The same things were measured in two ways. Each way mixes the same 10 hidden numbers, adds some noise and spreads widely along 6 directions of its own, which tell nothing about the thing.
Some things both ways: the first way, then the second way.
[ 23 -25 -11  -3  20  -1 -42  10  30  -3  31  42  -6 -10  34  26 -23  44
  10  23  -3  -8  23  -3 -59  10   7]
[ 16 -31  10   1  24  17  16  20   4 -23   0   2  28  -6  15 -10  12  -2
   5 -19  39   6]

[ -8 -35 -20 -24 -26  -7 -28 -30  20  18  40   6 -13 -40   1   9 -11  32
  25  -5   8 -15  17 -46 -41  67 -19]
[  7  47  12 -13 -15 -38   5 -25 -30 -15  14  -7 -12 -25 -14   2   0  11
 -10  -4   2  -3]

[ 26 -20   1  25  17  25 -36  28   7 -23  -1  34 -22  10  64   4   7   8
 -25  24  37   1  20 -11 -24 -11  34]
[ 39 -13  37 -23   8 -12  -6  12  -5 -23  -8 -22 -17 -20  18   5   7  -6
  13 -19   9  20]

[ 30  12  -4  -6 -16 -46   4  24 -20 -14  -3  -7  20  13 -22  -3  34  26
  27 -42 -30   9  24   7 -31  39 -19]
[ 16 -21  27 -10  -2  -3   7  16  -5 -45  -5  -3 -26  12 -17  27  34 -36
   7 -36  -1  35]

[-17   4  13  22  45  21  -6  32  26 -16 -21  19 -20  10  21  14 -10 -38
  -2  20  51  19   1  39 -11 -18  37]
[ -6 -45   2   7  -5  41 -12  29   6  -4 -23 -33 -14 -23  25 -54  -4 -20
  32  -3  40  10]

[ -4 -32 -17   7 -56  26 -12   9  20  10   1  19 -39 -21   9  -8  -1  -9
 -14   4  72  34  24 -19 -23  41  17]
[ 17  24  -7  -4  -8  77 -13 -45  13  69 -28 -26   3  12 -14  24  30  -6
  -5  29   2 -46]

[  6   0  -4  10 -19  38 -21 -19  34   7  10  11 -27 -21  47  13 -19  -7
 -31   4  57  18   6  27  10   4  37]
[-15  19 -13  -1   3 -24  14  -6  -6 -30   3  10   1   7  24 -28  10  17
  12 -18  20  10]

[-10  -3   4 -22 -33 -21  40 -13 -34  12  15 -26  18  22 -26   4  28  30
  -1 -46 -49 -14  -3   6   8   9 -69]
[-24  18  19  22  -2 -11  12   5  17  14  11 -23  43  -8  30   3  -6  -7
   3  -4  -1 -25]

[-23  45  15 -25  12  -9  34 -26 -18 -16  -3 -33 -10  -7 -35  12  36 -23
  15 -19   6   7 -32  31  30   5  -8]
[-32  24   6  27 -25 -19  31   0   3   5  -3  61 -43  65  28 -50  34  11
 -50  -9 -26  56]

[ 11   4  16   3   7   0 -14  -5   5 -11  -1  12  17  18  29 -11   0 -16
   0 -35  25 -13  -3 -31  16  22  -9]
[ 38   8  20 -26  13 -27  19 -13 -17 -30 -18 -16  18  10 -28  44  39 -19
   3 -16 -14  31]

[  0   2  -1 -24   8 -42  18   3  -4 -37  19 -13  16   4 -13  12  -3  28
  40 -22 -33 -14  -8  20  -1  44 -44]
[-29  10  31  22 -20 -15  34 -15  12 -22   9  17  18   1   1 -32   4  13
 -15  -6  35  24]

[ 19 -17  -9  -9 -21 -23 -17 -28 -31  -6  12  12 -26  -3   8 -11  44  40
 -18 -26 -10 -11  10 -35   9  22 -40]
[ 25 -55 -10  35   7  57 -27  13  39  57 -14 -54   7 -40  28 -32 -23   1
  11  13  14 -49]

[ -1  -7   9 -38  25  10 -28 -11  22   1  36  19 -21 -26 -15  34   0  30
  14  -7  27  -2  13  -2 -48  49 -17]
[  0 -10  -2  23  -8  12   7  45  17  -1  10  10   0   2  26 -35   7 -17
 -19 -22  26  23]

[ -7  14  14 -17  29   1 -19 -41 -28  14   5   9  -7  -2  -4  -3  13  -2
 -25   8 -19 -15  -4  13  41 -29 -19]
[  1   3  -2  34 -12  -3  -1  11   8  -1  24  -9 -20 -47  32 -54 -24   5
   0  -1  16 -23]

[-12  14  26  14  30  22 -10  16 -24   6 -20   5  27  38  10 -18 -18 -30
 -35  16  -5   6   6  37  45 -45   5]
[ 11  49   2  -7  -1 -39   6  22  22   8  39  17 -37 -34   9  -4 -20  16
 -36 -44  10  -3]

[ -8 -11 -19  13   0 -26 -29  22  22   1  25   3  35   3 -12  -1 -38   6
  69  48 -31  -9   6 -33 -44   8 -20]
[ 31   7  21 -32   0 -30  10  -8 -34  25   8  32  11  17 -24   3  35  28
 -25  -6 -10  24]

[ -7  30 -10  -2 -18  -4   1 -38 -21  57 -13  19   4   0 -15 -12   5 -46
 -23 -14   1  14 -11  41  34 -55  14]
[ 15  37  19 -10  -8 -42   6 -17 -38 -46  17   3 -52 -20 -21  32  14 -10
 -12 -28 -21   7]

[ -7  29   9  23   2 -11  16  22  10  14 -22   3  17  42 -32  -2   1 -26
   7  -9 -18  30   5  54  13 -49 -28]
[ 16  -2  -4   6  -5 -12   8  38  25  19  -2  12 -36  12   5 -15   9 -10
 -40 -33 -11  42]

[ 17   4   9  29  15  21 -14   3  34 -38 -17  29 -31   7  47  -6   3   0
 -23  27  22  17  -3   3  25 -26  34]
[ 13 -10  -4 -11   7  -5  20   3  -2  -2 -27  11 -11  34  -3 -24  23   8
 -27  -6  -4  39]

[-30   4  22  28  72  18 -15  34  41  -6 -15  27   2  28   4  13 -19 -38
  21  44   6  -3  -5  -3 -25 -45  11]
[ 23  26  39   8 -17  23  13 -39  -6   0 -30 -17 -19  -1   5 -10  15 -11
 -18  36 -10   5]

[-26  -9   4 -15 -21  -3  22 -24 -30   5   1 -11  -8   2   2 -13  29   9
 -12 -29   5 -12 -20 -35  14  26 -14]
[-15  36  -3   7 -21 -22  -9 -18  -4  17  -2 -22 -19  -6  17  -6 -16  17
 -24  -2  -5 -10]

[ 17 -24  17  11  19  19 -11  49  13 -47   5   7  -8  22  27   9   7  66
 -11  36 -27  11  31  -2 -27  16  -2]
[ -9  24   5 -18  -9 -38  17  45  22 -18  10  24  -3  31  30 -26   7   5
 -34 -42  26  52]

[ 20  15 -22 -23 -63 -41  11 -42 -19  -5  20 -15 -14 -22 -11  -2  29   5
  20 -58  17   2 -11  -2  20  50 -39]
[ 14 -19  -3  10 -12 -26   6   4 -21  -7  -4  -1 -28  -6 -43   7  33 -21
   1 -32 -17  52]

[-17 -46 -24  30 -13  -9 -10   9  55   1  15  -5 -49 -10  10  25   1  62
  12  24 -23  16  32   8 -42  13 -33]
[  1  12  -2  -2   2   9  25 -12  37  17 -40 -16  11  17  15 -37  18   1
   9   7   9  30]

[-37  -9  10  22  25  -6  -8  26  15  21 -18  -5  24  24 -24 -14 -13 -22
  24  22 -27   3  13 -19 -21 -10  -9]
[ 24  23  -2 -43  11  15   9  -1  -8  21 -27  -1   2  32  -6   8  37  -8
  -8   2 -11   6]

[ 39 -13  15  36  -1   9  -7  55  11 -55 -19  17   6  43  47 -13  11   0
 -10   6  -6   0  30  -8   0 -13  -4]
[ 23  15  22  -8 -12  -9   1   4  -8 -28 -12 -19 -32 -22  30 -42  -8  -2
  -3  10  13  17]

[-40  -4  24 -10  71  18   2  11  19 -22   5  -2 -11  -6  13  30  -2   2
  16  29  11 -17 -15  -3 -35  13  28]
[-32  18  17  15 -10   1  18   3  -1 -10  -4   4 -17   1  16 -26  -2  -8
 -17  -5   8   8]

[ -9   1 -41 -14 -33 -59 -13 -42 -40  51  24   5  18 -12 -35 -13   0   9
  30   8 -57 -16  -4  -5  -3 -19 -43]
[ 26 -34 -16  -4  22  -1  -7  29  -8  55  17  27  -8  -9   8 -30   1  40
 -26 -21  -2 -10]

[ 13  24  -8 -17  -1   0  -7   3  -7   2  10  22  -5 -18  19  15  12  -9
   8 -16  62  15 -17   4 -41  23  61]
[-19 -12  28  28 -30 -17 -25 -22 -19 -37  18  -1 -50  -1  29  -3 -12  28
 -19 -20  16  -5]

Other things, the second way, with their names:
<484>: [ 30 -15  37 -28 -21 -30 -15  13 -17 -14  -7 -14   6   8  45 -46  15  17
  22   9  15  34]
<321>: [-16 -23  13   8   6  -6   9 -11  -6 -32  20  -5   5 -27 -15   4  13  -4
  43 -29  19 -13]
<338>: [  7 -14  -6  -9  25  11  20  27  -5  -6 -24 -17   4  -9  15 -28  16 -28
  24  -4  -6   9]
<319>: [  4 -27   7  22  18  40 -15  -6 -23  35  -5 -58  43 -51  -7  33 -16 -12
   7  11   9 -69]
<199>: [ -9  42  -9 -13  -7  19   5  -9  20 -21  -3 -12  -8   3  18  -8  19 -18
  28 -12  25 -12]
<331>: [ 22  -5  18 -15   0 -16  19  14 -25  11  -2   1  33  21 -51  46  51 -37
 -11 -18 -29  31]
<424>: [ 16  -2  10  -6  -2 -10  17  27  11 -25   8  19 -12   5   1 -19  27 -16
   2 -32  20  43]
<58>: [-20  12  15  -6  -6   1  26  -9   7 -66 -35  13 -32  47  42 -41  27  -5
   5  -7  17  50]
<508>: [ -2  -6   5   0  -4  -2  11  25   8 -14   7 -24  49  -3 -25  38  37 -51
  35 -39  22  23]
<28>: [ -4  16  10  14 -11 -21  14  12   2  43  25  32  16  23 -11  15  21  10
 -52 -25 -10  15]
<148>: [ 29  -7  21 -14   2  23  12   3 -30  10  -7  -7  15 -16 -25  -8  24 -21
   0  18   0  -7]
<384>: [  3  15   3  -5   6  11  14   0   1  -2  -5  14 -17   2  18 -25  25  -6
  13  -8   6   9]
<19>: [  7  33 -27  21  -5  18  -1 -13   1  -9   9   1 -42 -20  -2   1   9 -11
  -7 -19  11 -13]
<14>: [-21  12   7   9  -7 -12  18 -14  21  33  14  18  51  43  -7  26  35  14
 -12 -22   4   5]
<97>: [-18  11  32  -5 -10 -29  -8  35   0 -10  21 -19  10 -16  63 -29 -29   7
  -1  -9  12 -21]
<226>: [ -8  -7  31  33  -8   1   1  15  37  44   2 -20   6   0  50 -20 -23   9
 -32   8 -21 -26]
<391>: [ -7   6  22  25 -27   1   7 -53 -10   6   5  12 -20  -9  -8 -40 -11  48
 -38  24  19 -15]
<115>: [ 12 -10  15  26 -22  -4   8  17  17  11 -11 -15  -7   6  -3  -9  15 -27
 -21  -8 -11  38]
<420>: [  0   6   9  37 -14  21   2 -37 -18 -10 -12 -10 -19 -13  28 -37  11   1
  12  27  -1 -12]
<323>: [ 11 -14   5   6 -12 -23 -10  46 -38  -8   9   3 -27  -8  -6   4  13 -22
 -27 -40   3  47]
<485>: [ 15 -35  36 -10   7  20  -8  -7 -13  10   1 -27  31 -15 -14  31  21  -9
  29  -4   6 -25]
<49>: [ 10 -12  -7  22 -30   8 -20  15   6  24  14 -19   9   3 -10  13  25 -27
   6 -20   0   3]
<376>: [  6 -62  15   2  -7  18 -22  33  17  50  15 -17  26 -11  -4  -5   4   6
   9 -25  25  -8]
<395>: [-12  15  43 -14 -24 -61   0  13 -14 -34  37  -2 -36 -30   5 -11 -20   6
  -7 -27  -7  -2]
<473>: [-19  10  53  20 -19   6   0 -15 -11   2  12 -18  31  -5   8  33   4 -11
 -16   3   8 -22]
<192>: [ -2  43  14  -6 -29 -18   6 -44 -44 -50   8   4 -32  -2 -37  29  51 -31
  28 -13 -10  18]
<21>: [-14  29  19  -7  -5  -4   5   0   3  -5   2  -6 -31  -7  17  -3  -4  -5
  -8 -15   1  -7]
<31>: [-12  27  -2  -8 -13  -7   3 -19 -32  -4  18   5 -11  -3 -25  14  23  -8
   4  -9 -11 -23]
<431>: [ 37 -22  33  -7   5  -8 -11   9 -36   4  17  -6  20 -19  18   3  13   6
   8   2  -3 -19]
<488>: [-10 -14  40   0   1   8  11   3  20   7   0 -17  33 -14  26 -18   9  -5
  39  -2  19  -6]
<221>: [ 27  48  25 -24 -12 -15  18 -20 -16 -19   6  23   0  -7   3 -22  21  17
 -10   4  34  27]
<124>: [ 15 -48  29 -18   7  18 -23   3  -9  23  -6 -45  58  -1   5  26   6   8
  18   3  20 -33]
<51>: [-14  59  -3  -6  17  21  30 -33  37  35 -18   8  -2  28   4  19  19   4
 -26  -1 -16 -24]
<239>: [-27   2   4  14  -7  -6   0  11 -40 -13   5  -9 -40 -17 -17  11  -5 -23
 -21 -18 -20 -12]
<449>: [ -3 -13   1  16   4   7  11  28  16  31  -5  -8   6  -6   8 -17   2 -11
 -15 -11  -4   5]
<373>: [ 27 -21  22 -20   2  -4   8  24 -13 -28 -29 -31  -3  -7   7 -19  26 -38
  36  -4  -2  41]
<271>: [ 12 -16  -7  13  12  10  -1  16   7  20   2 -11   4 -20  16 -14   7  -5
  16 -15   4 -11]
<490>: [-11  24  -7   3 -11   6  -7  -9  13  35   1  33 -94   5  24 -47 -22  51
 -66 -14   5  -2]
<34>: [-11  10  17   7 -29   8 -16  20  19  20 -19 -52  -2 -31  42 -47 -32  -5
  -2  10  36   7]
<174>: [ 10  11  36   0 -38 -10 -14 -29   2 -19  -7 -17 -32 -13  27 -40   3  16
  19   7  29  26]
<409>: [-35   5  21  25 -23  14 -23 -16 -10  28  16 -43  21 -42  23   0  -6 -10
  50   5  13 -49]
<437>: [-19  -1  38  21 -14  -4  -4 -21 -12  -6  11 -27   2  -9   9  24   5 -16
  14   2 -28 -39]

Some of these things the first way, each followed by its name:
[ -3 -11  -2 -11  -2   7  -8 -10 -16 -21  13 -13 -36 -18  23  12  17  11
 -14  -7  33  -3   6  19   9  31  -4]
<488>
[ -6  -9 -22 -26 -54 -16   6 -24  -2  13  43 -16 -16 -28 -18  15   2  59
  16 -12   1  16   0   3 -22  57 -35]
<14>
[  6   4   0  -2 -31  20  17  10  23   8   4  33  26  22  33   4 -27 -62
   5 -41  68  -3 -18  -4 -10  -2   9]
<319>
[ 24   2 -12  17 -49 -33  -5  39   1  -8   2 -14  28  25 -18 -12   7 -14
  45 -33  -1  13  31  -5 -21  28 -52]
<484>
[-43   2 -26 -27  -6 -44  11 -44 -39  45  -8  -2 -25 -36 -39  -5  25 -21
  11 -22   7  -2 -17  15  -4  17  12]
<490>
[ 28   9 -11   6 -75  -3   7   6  -4 -12  -3 -17  11  -3  -2 -22   9  -1
   2 -12  -4  27  24   8  17  25   0]
<31>
[-33 -20  -9  16  50  -8 -31 -11  25  30   8  16 -39 -10 -13  22  10  31
   6  54 -41  -4  16  -2 -39 -41 -12]
<373>
[ 22  -2 -12   9 -24  -8 -18  34  20 -14  14   5  15  -1  14   7 -13  -6
  38  -8  31  11  21  -6 -46  43   7]
<485>
[ -2   5  22  -5  19  14 -17  13   4 -17  13 -12  21   7  21   6  -5 -18
  18 -27  42 -17   3 -22 -13  46  -3]
<271>
[  7  10  11  52  -6   6  15  46  37 -12 -30  -5  25  52  17  -2  -9 -34
   4   1 -25  16  20  45  10 -56 -10]
<338>
[-21  23 -25  -7 -13 -12 -10 -30 -16  40   3  21 -26 -15 -32  -2 -10 -25
  -7  14  37  36 -18  55  25 -30   1]
<376>
[ 13  -7  -6 -29 -31  16 -12 -13  20 -15  47  12 -20 -29   6  23  -8  32
  14   5  39   8  -1 -15 -25  50 -12]
<28>
[  3 -13   0  26  15  -2 -19  47   4 -35   0  -1  -6  13  26   1   0  11
  19  29  19   7  15  -8 -29  14   8]
<174>
[ -9 -20  12   4  46  17 -34   3 -21 -20   2  34  -4  13  38 -13 -25  -3
 -25  64  -1 -21  -2 -14  27 -30   9]
<221>
[-20  -7 -10  -2   0 -17  12 -24 -14  18   7   7 -28   6 -17   9  23  35
 -12  24 -55   0  -6  22  10 -50 -35]
<449>
[ 39   1  12  -1   3  13 -22   4 -25 -50  -1  14 -24   4  36  -9  23  28
 -37  11   5   5  18  13  37   7   2]
<424>
[-23  11  20  -4  50  22  10  38  10  -7   4  24  23  30   1  22 -21 -14
  13  35  13   0 -24   9 -39 -34  20]
<473>
[ 26   8   4 -21 -53   8 -15   2   6  -9  28  -7  -4 -10 -22   3  16  24
  11 -37  45  30  21 -16 -18  70 -33]
<49>
[-17 -13   2 -20   5   0   7 -19 -30   0   1  -9 -28 -18   6   2  35  14
 -18 -12   6 -12   2  -8  -5  31  10]
<21>
[ -8  40  19  -5  -2 -21  19  15 -51  -8 -19 -38  59  31 -28 -31  13 -41
  22 -25 -18  -3 -12   4  35  11 -10]
<192>
[-16 -30   0   6 -22  23   4   3  32   2   5 -15 -27 -15  19  12   3  21
 -11 -12  25  13  25  -3 -23  47   7]
<51>
